There are 5 ways to turn a row about zero (a turn may also mirror it). The second row of each pair is the first, turned, with some noise. The first 45 pairs use one turn. New pairs use 2 turns, one after the other, and a turn may come again.
In the rows, 128 means zero.
Some pairs, each with its turns in order after it:
[136 101 122 151 127  97 102  85]
[ 91 127 175 127 115 128 113 153] | riro

[ 91 145 114 102 157 144 164 132]
[123 178 137 155 152 155 106 129] | kebin

[105 119 124 105  86 162 170 126]
[147 184  90 113 113 128 112 110] | kebin

[180 121 168 174 172 116 165 141]
[110 109 115  73 104 143  64  89] | riro

[120 152 151 146 119  96 155 144]
[128 100 132 159 151 129 130 165] | luzu

[106 174 166 105 162 172 131 166]
[133 113 127  90 134 196 180 134] | Gogul

[155 103 157 114 134 165 131 128]
[121  87 129 148 135 121 165 139] | Gogul

[114 144 105  83  87  80 104  78]
[124 131 136  70  82 116 111  65] | zov

[137  81 178 101 179 162 151 130]
[136 100  91 121 186  86 151 170] | zov

[111 134 159  93 131  99 180 156]
[ 90 103 102  85 118 139 133  84] | Gogul

[123 124 174 113 134 107 166 144]
[116 129  91 118 145 145 104 168] | kebin

[157 171 163 146 149 109  80 171]
[ 74  77  85 137 147 106 111 103] | riro

[ 99 129  99 161  95 122 139 134]
[161 153 146 137 101 160 136 121] | zov

[115 154 107 143 111  94 132  77]
[103  80 148 152 112  95 127 109] | luzu

[129 110 153  82 140 169  78 106]
[129 186 152  98  99 138  81 111] | luzu

[116  97 111 103 119 171 172 171]
[112 176 113 105 100 176  97 102] | kebin

[180 151 178 153 130  96 144  86]
[ 61 128 159 138 152  91 129 171] | luzu

[170 148 126 176 131  89 115 125]
[ 66 112 120 103  97 115 112 134] | riro

[159 102 102  87 176 141 153 172]
[ 97  63 131 107  99 144 111 170] | Gogul

[138 100 127 178 102 166  84 162]
[154 109 181 149 139 164  94 172] | zov

[146 128 139 180 162 156 111  95]
[ 91 128 149 148  90 149  94  93] | riro

[176 129 156 162 109 149 151 170]
[ 69 109  87 106  95 123 124 123] | kebin

[125  90 109  80 171 120 176 143]
[163 152 128  83 176 176 120 133] | riro

[ 77 173 167 169 123 177 105  99]
[111 185 142 145 112  67 172 169] | kebin

[153 168 112  98 112  95 144 135]
[102 151 112 122  68 134 123 118] | Gogul

[108 162  98 180 118 131 135 116]
[114 127 107 143  70 143 147 142] | riro

[172 102 152  96 154 131 127 104]
[101 179 131 109 106 105 126 147] | luzu

[170  91 161  98 111 156 117 179]
[158 186 144  85 146 150 147 161] | luzu

[101 120 126 146 154  93 114 164]
[126 125 163 101 144 149  92 110] | Gogul

[126 151 124 118 160 167  80 139]
[144 139 163 120 132 164 158 171] | Gogul

[125 165 168 124  86  83  98 123]
[143 100 123 104 149  62 111 161] | kebin

[ 77 136 177 126 142 115 140  81]
[106  96 126 139 106 117  60 158] | luzu

[116 110 153 158  91 108 118 124]
[150 112 112 112  93 103 128 159] | kebin

[149 132 107  92 160 174 151 136]
[108 113  75 136 106 113 130 174] | zov

[122  96 106 117 153 118 148 152]
[147 138  83 121 146 152 128 138] | zov

[167  79 157 103 116 104 113 175]
[146  69 106 124 179 154  98 111] | zov

[179 137 123 108 110 132 168 142]
[132 158 106  78 132 103 135 108] | riro

[110 110 175 122 179 146 165 101]
[ 88 101 102 120 192 139 150 133] | Gogul

[170 178 108 171 160 117 122 170]
[ 58  84 149 164 126 116 112 113] | kebin

[140 155 136  83 162  90 174 133]
[114 148 113 185  96 127 144 175] | luzu

[177 121 135 133 151 145 100 151]
[121 102 166 161 113 151 137 147] | Gogul

[135 162 158  82 166  78 115 145]
[ 88 132  92 134 163 100 105  78] | zov

[178 156 118 139  95 149 110 152]
[116 146 168 124 162 152 167 106] | luzu

[144 178 140 139  87 137 140 110]
[112 110 162 155  88 117 149 105] | zov

[168 129  82 157 133 146 106 112]
[ 75 175 123 138 104 133 123 128] | riro

New pairs. What belongs after each?
[136 153 146 104 113 177 152 145]
[151 129 148 122 141 188 141 113] | zov zov

[ 94  82 113 170 121 130 114 171]
[106 178 110 123  98  96 169 108] | luzu luzu

[146 155 105 117  88 134 132 129]
[127 145 104 137 111 142 149  89] | riro zov

[148 179  79  92 108 105 141 174]
[115 143 140 127 125  74  60  82] | kebin luzu

[169 140 118 180  99  98 110 154]
[131 101 143  85 127 186  98 105] | luzu riro

[101  99 175 111 144 167 176 114]
[ 84 152 165 119 127  93 112  74] | riro riro

[ 98 105 102 121  77 126 153 127]
[146 164 144  96 146  96 100 130] | luzu riro

[125 178 106  94  85  94 119  84]
[113 144 135 153  66 127 129  67] | Gogul zov

[ 81 123  91 119 179 113 174 154]
[134 120 178  79 110 110 153 182] | Gogul Gogul

[134 124 154  90 176 179 113 149]
[180 140  92 162 160  95 141 104] | zov luzu

[ 80  92 140  98 130  96 104 149]
[ 86 157 157 149 101 134 136 173] | zov Gogul

[127  77  98 150 180 160  92 158]
[201 128 147 149 102  88 118  87] | kebin riro

[136 107 151  78  95 170  84 112]
[ 77 122 111 168 166  87 106 152] | riro luzu

[ 85 176 179 163 119 168 178 117]
[168  93  57 111 100 110 160  79] | riro kebin

[134 170 126 177 180 164  91 167]
[141 153  96 168 121 117  84  51] | Gogul riro

[138  85 155 116 110 120  76 101]
[125 142 132 135 179 123 166  84] | Gogul zov

[125  89 155 152 140 105 130 142]
[153 156 103 141 144 107 107 138] | kebin riro

[ 87  90 137 175 140  97 143 137]
[184  92 148 149 100 131 128  99] | kebin Gogul

[175 131 144 170 180 133 130  90]
[129 171 125  55 153 136  98 133] | luzu Gogul

[139 140 116 149 146 108 131  86]
[140 171 114 103 123 118 123 146] | riro kebin

[177 115 177  96 143  87 105 123]
[145 121  56 100 160 127 117 164] | kebin zov

[167 163 110 165 115  91 128  89]
[194 134 121 122 108 103 130  83] | riro zov

[141 171  89 145 164 115 114 161]
[140 103 161 164 109 103  87 155] | Gogul zov

[168 134 148 139 113 139 130 157]
[130 126 129 127  88 150 149 148] | zov kebin

[160 170 149 101  80 110 126  95]
[ 72 130  96 103 131  99 113  85] | riro Gogul

[103  87 122  83 158  84  78 165]
[135 180  46 131 156 142 103 119] | riro luzu

[ 93 135 172  82 140 161 105 171]
[193 150 149  88 154 129 127  86] | Gogul riro

[133 115 155 169 140 163  92 148]
[115 107 139 140 172 122 160 169] | Gogul zov

[100 126  84  81 105  99 169 100]
[157 106  71 102  76 112 110 114] | luzu kebin

[176 178 128 165 122  94 122 107]
[174 160 157 125 129  77 160 133] | zov zov

[159 168 152  81 165  88 122  97]
[154  67 124 151 109 182  92 135] | Gogul luzu

[104 160 104 149  95  84 165  94]
[190 147 106  91 143  83 130 144] | riro riro

[165 103 130  80 115  81 158 176]
[137 116 122 146 147  84  99 207] | zov Gogul

[137 175 178 174 155  76  95 120]
[178 152 100 138 204 173 122 118] | kebin zov

[ 86 116 123 107 179  88 152 105]
[144 158 194 127 167 147 107 146] | Gogul kebin

[ 97  82 159  95 103 119 167 121]
[ 74 108 113 158  96 104 109 153] | zov Gogul

[103 108 159 150 175 112 144 155]
[132 143 118  95 155  87 115 176] | Gogul zov

[150 164 150  96  90 110  98 169]
[144 118  77 158 105  71 142 132] | riro luzu

[ 76 114 157 117 142 105 154 139]
[140 137 171 133 169 167 154 124] | Gogul riro

[ 89 152 128 168 106 176  86 113]
[130 110  85 137 144  83  73 162] | kebin kebin

[141 132 159 145 157 153  96  92]
[120  91 143 172 148 146 159 136] | luzu riro

[143 138 109 132 118 102 132 150]
[136 126 153  95 138 132 114 135] | kebin zov

[128  77 170 115 133 107 134 108]
[113 106  98 118 172 104 138 159] | luzu riro

[141 124 153  92 127 176  91  95]
[107  90  87 117 124 158 105  86] | Gogul Gogul

[151 133 164 131 150 140 173  84]
[195 107 120 142 124 158 103 128] | luzu luzu

[ 78 125 103 115 151  80  80  89]
[ 92  80 139 159 196 138 146 139] | kebin zov

[147  89  90 102 135 144 102  80]
[138  66 111 143 108 132 139  78] | riro riro

[164 126 108 123 103 129 144 179]
[112 113  93 164 127 123 173 140] | luzu zov

[ 85 147 137  96 164 137  76 103]
[151 142 158 198 130 101 104 118] | zov luzu

[ 91 138 145 120  99 162 110 106]
[114  96 146 126 153 138 127  80] | zov zov

[160 178 108 176 135 122  89 147]
[124 137 129 190 141 146 170 171] | luzu kebin

[140 100 171 107 108  94  88 108]
[122 107 114  94 155 184 109 105] | kebin kebin

[164 139 121 163 156 147  82 100]
[161 150 152 168 169 120 140 159] | luzu kebin

[139 162  79 150 110 151  77  86]
[156  91  68 163 146 120 136 172] | kebin kebin

[ 88  98 117  99 175  84 165  78]
[156 141 208 138 166 152  89 149] | Gogul kebin

